The rows of a group lie close to one hidden flat surface of 8 dimensions, which passes through zero. Surfaces can cross.
(in the rows, 128 means zero)
Some rows, each with its group after it:
[124 125 108 118 115 113 140 120 131 124 104 137  96 123 128 109 149 123
 154 128 109] : N
[148 173 150 100 133  94  97 135 103 116 162 153 146 106  97 103 120  80
 135 173 203] : A
[152 116 106 115 113 106 155  83 162 112 144 123 107 133 163 120  97 125
 161 177  82] : D
[ 88 158 176  92 151 126 111  88 151 132 178  96 154 146 132 148 104 130
 144 163 118] : D
[105 114 116 118 109 150 112 133 122 149 155 170 124 134 123 156 214 159
 225  99  84] : N
[131 169 121 105 167 172 158 164 115 108 154 117 142 115 117 190 139 118
 177 120 106] : G
[ 68 107  93 185 112  75 122 126 136 127 122 155 139 151 138 162  81 167
 122 112 108] : V
[132 152  95 114 134 136 140 129 120 100 129 131 101 125 106 131 157 105
 173 121 109] : N
[175 158 142  83 131 153 115 157 102 130 147 113 137 108 103 119 168 102
 152 130 155] : V
[ 93 150 147 115 155 145 123 131 130 126 112  86 128 146 104 134 122 124
 101 106 121] : G
[147 133 134  98 125 153 125 103 146 122 150 102 114 137 126 123 146 115
 154 137 100] : H
[ 88 122  97 167 106  65 134 138 108 123 102 132 130 114 138 115 114 141
  99 117 166] : N
[153 119 127 153 132 153 136 145 128 117 129 168 123 113 126 139 124 104
 118 126 137] : D
[101 113 105 106  95  96 117 111 118 155 106 102 107 132 137  86 196 171
 162 107 114] : D
[120 137 134  95 137  93 113 136 105 158 133 105 160 126 132 112 120 180
 137 158 152] : N
[ 93 152 116  77  79  73 146 131 149 131  80 101 100 112 146 129 167 114
 182 103  69] : A
[201 125 117 137 126 137 167 159 140 107 171 198 155  98 161 194  68 110
 171 183 116] : G
[ 90 144 164 108 132  64 117 167 119 162  31 134 136 120 108  99  82 132
  60 126 151] : V
[135 108 189 105 137 136 111 126 144 170 109 122 154 135 137 105  97 146
  73 151 141] : H
[140 208 133  86 138 132 124 186 106  98 134  94 137 104  83 159 139  59
 141  97 149] : V
[138 126 110 149 145 127 146 118 121 112 153 124 139 128 139 135  93 139
 119 160 140] : V
[ 93 144  93 152 117 105 136 118 131  97 147 145 114 130 125 156 134 108
 172 114 110] : H
[ 99  99 148 114  79 132 110 115 160 157  66 141  81 132 133  95 206 111
 135  74  84] : H
[155 118 116 102 126 148 133 117 145 139 149  68 133 152 143 142 130 168
 151 127  79] : H
[139 122 115 107 101  91 154 120 151 139 163  79 163 126 193 172  88 180
 157 162  87] : V
[ 64 138 139 135 172 155 130 110 129 125  80 102 104 155  95 117 136 129
  89  91 109] : G
[138 110 120 149 139 145 125 119 127 127 136 129 131 142 127 127 119 143
 114 129 129] : A
[ 80 142 157 121 139 103 127 130 124 134  88 150 128 115 122 111 118 116
 101 135 149] : D
[145  63 109 147  97  90 167 114 134 148  61 225  97  92 176  78 134 151
 136 174 123] : N
[173 209  91 106 187 105 149 149  88  73 145  58 140 130  76 124  43  93
  94 168 180] : V
[132 103 105 135 108 113 128 142 125 148 107  99 131 138 142 128 128 171
 118 105 114] : H
[146 107 120 137 132 146 168 101 130 111 128 149 106 100 165 103 148 120
 135 164 131] : V
[146 108 142 180 139 181 131 119 139 104 174 156 140 126 135 159 106 104
 102 127 144] : A
[107 145 167 122 159 127 121 131 129 134 137 124 160 134 123 144  82 132
  91 149 149] : D
[ 86 168 116 157 116 111  74 197  99 122 153 162 164 136  66 199 140 108
 150  52 151] : V
[122 136 159 127 100 143 126 155 125 133 145 194 138  81 142 155 187  88
 167 117 152] : A
[179 121 115 142 142 203 147 119 147  94 176 166 108 129 121 167 148  88
 185 127  82] : N
[105 151 123 123 170 173 138 148  89 124 143 122 134 115 108 146 184 138
 153 106 146] : G
[116 106 160 141 129 133 104 129 128 154 121 166 144 129 124 118 124 143
 102 128 150] : A
[ 89 138 138 112 161  87 173 115 139 126  84 165 129 113 153 130  69 146
 132 192 111] : H
[108 116 121 142 101  96 116 114 141 136 132  77 141 144 147 128 103 150
  94 114 128] : N
[150 148 166 102 134 170  80 124 138 140 203  51 173 160 110 157 117 126
 108 115 137] : G
[148 108 127 148 151 225 108  77 155 109 199 114 107 176 107 142 159 117
 152 111  84] : G
[120 137 136 122 126 121 128 148 116 131 116 140 133 109 124 129 144 120
 130 123 145] : G
[123 108 117 136 123 122 134 128 115 145 130 145 136 121 147 126 142 168
 147 137 130] : G
[138 135 143  95 108 138 110 135 142 145 163  89 151 139 140 164 138 142
 156 115  97] : G
[112 129  94 162 128 109  81 131 119 128 163 118 148 182  84 152  93 159
 131  98 125] : V
[113  89 105 168  94 125 152 111 146 118  98 166  90 118 159 120 156 118
 133 105 101] : A
[ 68 166 185  71 136 154  90 132 160 147  89  73 116 161  86 141 155  97
 117  65  75] : N
[103 174 162 115 177 131 119 141  99 124 137 115 154 118  98 125 109 112
  95 147 187] : D
[ 86 162 182 112 147 118 138 185 114 147  77 156 159  94 121 152 110 111
  89 122 158] : A
[132 157 113 108 120 105 124  80 151  86 174 102 107 144 122 120 106  87
 162 162 117] : H
[166 117  92 156  99 127 124  83 141  85 188 140 100 132 137 110 139  86
 158 146 135] : A
[201  89 131 138 144 173 154 151 131 141  82 143 119 124 134 107 101 137
  78 137 119] : D
[130 125 100 158 126 163 134 167  97 121 128 155 123 111 116 150 190 126
 149  74 142] : H
[113 161 147  78 153 130 111  95 131 135 168  52 148 152 121 123 125 152
 142 150 123] : D
[ 98 112 153 112 123 157  99 131 143 169 146 150 146 151 128 165 164 172
 180 104  79] : N
[ 81 103 138 148  75 114  90 118 155 145 116 151 115 143 129 134 174 118
 137  71 102] : H
[158 122 122 116 135  99 112 131  96 155 160 135 168 126 131 107 111 182
 143 183 173] : A
[177  89  33 154  87  76 149 161 121 135  64  70 103 152 136 115  96 186
 104  84  86] : D

New rows, each followed by its group:
[113 108 147 139  89  65  97  81 167 133 133 141 128 146 145 101  72 116
 100 162 131] : A
[103 115 111 162 113 152 124 113 147 110 156 146 116 143 134 164 155 122
 158  93  94] : V
[125 161 156 123 154 147 125 150 122 118 134 125 145 120 109 148 104  97
 101 127 151] : A
[116 132 112 137 126 120 143 123 128 110 121 137 113 120 132 125 135 111
 136 124 126] : V
[140 125  86 135 128  82 151 140 108 126 102 107 130 122 141 111  95 162
 110 144 143] : H
[149 118 120 152 140 163 138 130 121 119 159 134 138 127 135 145 129 134
 130 130 136] : A
[133 151 116 117 126  87 148 134 126 112 132 118 138 114 141 133  89 119
 129 158 144] : A
[129 138 153 145 189 159 122 127 133 126 128  85 156 168 102 143  39 143
  41 134 137] : A
[139 127 136 122 149 148 145 136 116 136 122 156 133 110 135 125 135 136
 137 151 135] : H
[118 151 155 107 121 111 127 156 136 132 104 124 141 118 124 147 108 105
 113 119 126] : G
[158  68 104 175  91 118 159 153 131 134  50 216  94 100 153 107 132 124
 106 116 118] : D
[108 125 173 163 138 153 147 174 122 134 120 198 163  84 150 177 116 108
  99 126 161] : A
[ 98 133 153 125 131 164 102 147 120 144 147 155 141 129 107 157 177 126
 155  93 127] : N
[175 141 106  71  97 136  99 120 129 133 155  67 111 149 104 108 187 123
 191 106  96] : V
[ 56 149 178 103 140 107 128 104 157 130  82 141 113 124 127 113 116  96
 108 139 117] : D
[ 85 144 171  87 157 107 115 160 100 177  81 162 155 115 106 112 140 166
 129 145 154] : N
[150 103  83 150  99 105 147 134 139 121 102 143 106 126 142 127 124 128
 136 113 101] : D
[144 176  77 118 145 106 208 187  86  91 111 123 137  64 159 167 124 123
 162 147 143] : A
[134 117  86 119  87  92 136 112 115 123 114 152  89 107 141  86 193 123
 186 129 125] : A
[ 72  93 167 136  91 130 132 151 154 174  71 186 131 105 165 151 173 142
 130  84  91] : A
[117 131 125 121 144 147 152 162 115 135  66 129 112 114 117 128 154 130
 115  95 112] : H
[119 106 149 167 127 124 135 142 120 132 121 229 138  93 145 131 129 116
 120 154 167] : D
[139 122  97 183 108 105 143 138 149  88 173 171 144 130 146 193  57 103
 141 137 118] : D
[100 104 113 169  89  93  91 118 142 138 176 125 158 156 144 164 105 162
 136 109 123] : H
[115 139  65 155  89  85 137 125 105  91 153 167 102 105 133 128 179 103
 195 120 146] : D
[138 123 169 107 139 143 149 133 127 143  98 148 130  91 151 106 137 118
 102 155 148] : V
[237  97  96 142 115 156 175  80 167  81 152 101  93 125 170 101  73  84
 106 184 107] : N
[160  80 164 134  86 158  87 107 175 161 181 144 149 152 153 149 130 140
 140 125  97] : G
[ 84  91 125 164  75 112  88 161 156 168 100 111 146 169 129 181 122 171
 106  37  71] : D
[ 84 137 186 174 159 190 154 158 129 106 126 200 144  85 139 180 136  73
  90 114 162] : V
[ 79 130 128 131  81  55 159 118 175 110  68 134 104 109 169 137  87  91
 112 125  89] : A
[168 106  96 115 125 122 129  84 129 131 137  96 103 147 130  75 134 155
 142 159 114] : V
[165 100 124 161 112 188 138 124 130 108 151 193 101 105 134 130 188  84
 156 114 131] : N
[118 129 158 124 138 152 112 132 131 143 129 131 142 132 121 135 135 130
 119 121 130] : D
[175 119 131 108  92 118 126  88 153 120 125  50 103 126 150  67 128  92
  78 136 143] : N
[185 142 147 105 160 200 134 121 119 113 178 116 133 110 121 123 157  95
 137 153 157] : V
[155 134 187 114 177 223 100 114 129 126 132 128 111 138  81  96 160  78
  86 120 151] : V
[108 128 147 128  98 104 133 147 130 132 111 182 133  87 151 137 153 100
 147 132 142] : A
[126 125 112 131 135 131 148 134 115 127 119 151 123 113 135 133 141 140
 151 136 120] : H
[122 123  76 103 106  76 180  78 130  99  96 187  59  90 160  70 181 104
 217 186 105] : H
[147 105 129 150 120 180 119 116 137 125 175 144 129 134 136 146 163 129
 147 114 121] : A
[117 129 100 164  95 112 115 131 144 108 186 134 148 141 135 191 110 127
 163 104 107] : D
[134 147 169 106 149 157 142 115 119 108 107 212  88  77 112  75 183  45
 145 168 171] : H
[ 81 113 133 159 128 135  81 116 156 142 149 111 147 192 101 169  99 158
 114  78  83] : V
[136 128 100 127 129  99 167 142 114 126 129 123 146 108 165 146 103 162
 143 157 127] : A
[122 116 154 138 148 187  95 117 139 136 133 123 121 160  92 124 147 119
  99  92 119] : A
[ 86 144 143 115 134  94 127 128 136 134  73 108 119 132 118 111 107 125
  93 120 123] : D
[141 169 143  91 158 149 152 170 123 130 162  67 181 120 143 202  93 151
 139 135 112] : A
[101  57  73 178  67  97 137 113 141 144 126 205 110 132 176 147 177 187
 204 105  73] : N
[122 168 156  99 136 118 136 185 116 138 122 118 168 100 129 170 112 122
 127 125 143] : G
[141 123 119 122 128 132 123 124 121 136 136 120 130 136 126 117 142 147
 143 132 127] : A
[159 125 110 151 123 143 132 140  90 116 163 166 131  97 131 118 171 117
 150 139 181] : N
[157 150 142  83 115  74 110 108 113 136 124  14 137 124 136  53 106 126
  58 157 196] : N
[110 111 160  96 106 111 118 141 145 179 132 117 171 129 165 161 131 186
 156 128  90] : A
[141 158 146 112 154 161 124 135 118 109 116 120 113 122  90 111 145  81
 112 115 148] : V
[126  89 163 154 120 152 113 123 145 148 126 186 134 127 135 130 134 127
 115 126 129] : G
[131  87 116 110  94 112 118 109 158 166 105  78 120 159 155 119 129 188
 132 112  63] : D
[106 136 129 144 120 125 120 131 128 120 148 151 139 123 127 151 137 115
 142 118 138] : D
[155  96  79 175 101 100 126 162 105 140 149 137 161 132 146 155 104 182
 129 116 140] : D
[131 106  74 145  69  55 101 113 142 133 135  47 132 168 143 118  97 173
 113 102 110] : H
[160 130 167 111 160 190 111 132 122 148 170 101 163 140 120 143 126 150
 115 139 137] : D
[140 123  94 169 146 129 148 122 103  94 103 156  94 118 112  94 125 100
  99 133 163] : A
[118 111 144 120 100  74 125 122 150 157 138 133 164 124 174 141  82 167
 129 165 121] : A
[127 119 115 152 104 128 125 132 161 114 136 133 125 145 134 172 102 108
 131  97  85] : D
[163 132 148  98 183 144 150 137  87 148  82 121 130 104 119  58 123 152
  77 181 188] : D
[ 95 122 178 139 129 117 106  90 149 130 174 207 152 121 146 138 102 114
 147 184 148] : H
[167 116 145 123 141 181 123 131 116 140 160 141 137 120 126 122 162 132
 140 138 145] : D
[103 136 111 132 133 134 148 134 132 118 124 133 121 131 128 163 134 133
 157 109  92] : H
[132 135 135 119 136 140 130 130 117 128 115 130 117 118 116 112 152 114
 122 123 142] : D
[171 142 111  73  93 153 107 118 133 124 153  85  92 134 107 104 221  98
 201  97  92] : V
[163  77  95 173 101 101 143 143 123 142 136 176 148 121 168 142  94 175
 129 147 134] : D
[164 105 122 177 113  66 101 134  84 138 158 169 173 108 139  87  71 150
  65 185 249] : H
[170 138 113 167 162 151 135 116 107  80 148 162 109 120  98  98  99  68
  93 158 186] : G
[133 139 117 131 132 142 132 129 126 109 139 128 117 129 116 136 139 106
 143 120 123] : N
[ 69 159 171 109 162  95 114 120  96 143 129 144 158 110 124 106 124 141
 113 170 191] : D
[ 96 122  91 160 115  97 135 154 117 124 108 124 132 135 133 155 117 154
 124  89 118] : H
[151 116  66 144 105  84 118 120  95 130 219 107 168 135 159 147 129 203
 192 160 154] : D
[162 144 118 125 124 100 131 135 123 115 143 113 139 120 130 122  91 113
 115 152 156] : G
[183 105 119 121 139 127 167 101 135 123 131 152 120 110 164 101  95 140
 136 207 127] : D
[115 143 104 176 139 163 175 126 134  75 192 143 136 104 163 203 119  99
 159 135 124] : V
[ 91 111 174 133 156 137 127 164 116 169  82 224 152 109 119 140 133 153
 124 136 140] : N
[129 142 141 121 133 146 137 152 122 128 138 129 147 111 135 160 130 125
 136 123 130] : A
[142 147 134  82 158 142 140 128 133 133 127 124 128 139 111 135 122 143
 172 155  87] : N
[153 146  52 130 135 147 142  52 143  52 143  65  38 168  90  82 155  69
 160 113  83] : G
[103 127 149 130 138 128 131 134 135 137 117 140 139 131 127 144 108 131
 113 127 120] : H
[123 116 123 127 122 149 154 147 137 134 119 179 127 110 145 167 154 135
 178 122  86] : G
[160 111 169 123 158 166 127 129 145 147 148 120 164 141 140 148  71 155
  92 157 123] : D
[134 109 126 162 114 139 125 128 127 125 144 152 129 120 141 133 140 120
 122 119 144] : N
[190 130  71 158 127 138 140 150  99  99 181 120 139 126 123 152 113 130
 146 132 148] : D
[185 131 126 138 148 181 132 144 129 111 162 108 139 141 115 161 102 116
 118 122 121] : D
[138 147 116 111 147 143 142 143 115 119 135  94 133 130 120 142 128 140
 141 124 119] : A
[101 148 154 142 146 139 118 134 126 113 139 159 136 122 110 147 115  93
 117 128 151] : H
[124 107 153 117 125 170  67  96 170 161 171  72 140 203 103 148 122 161
 127  91  63] : V
[143 140 124 102 148 137 148 123 132 124 129  99 125 131 132 129 113 136
 136 149 107] : H
[101 148 122 127 108 115 123  89 139  95 200 155 126 120 142 149 158  98
 205 153 129] : D
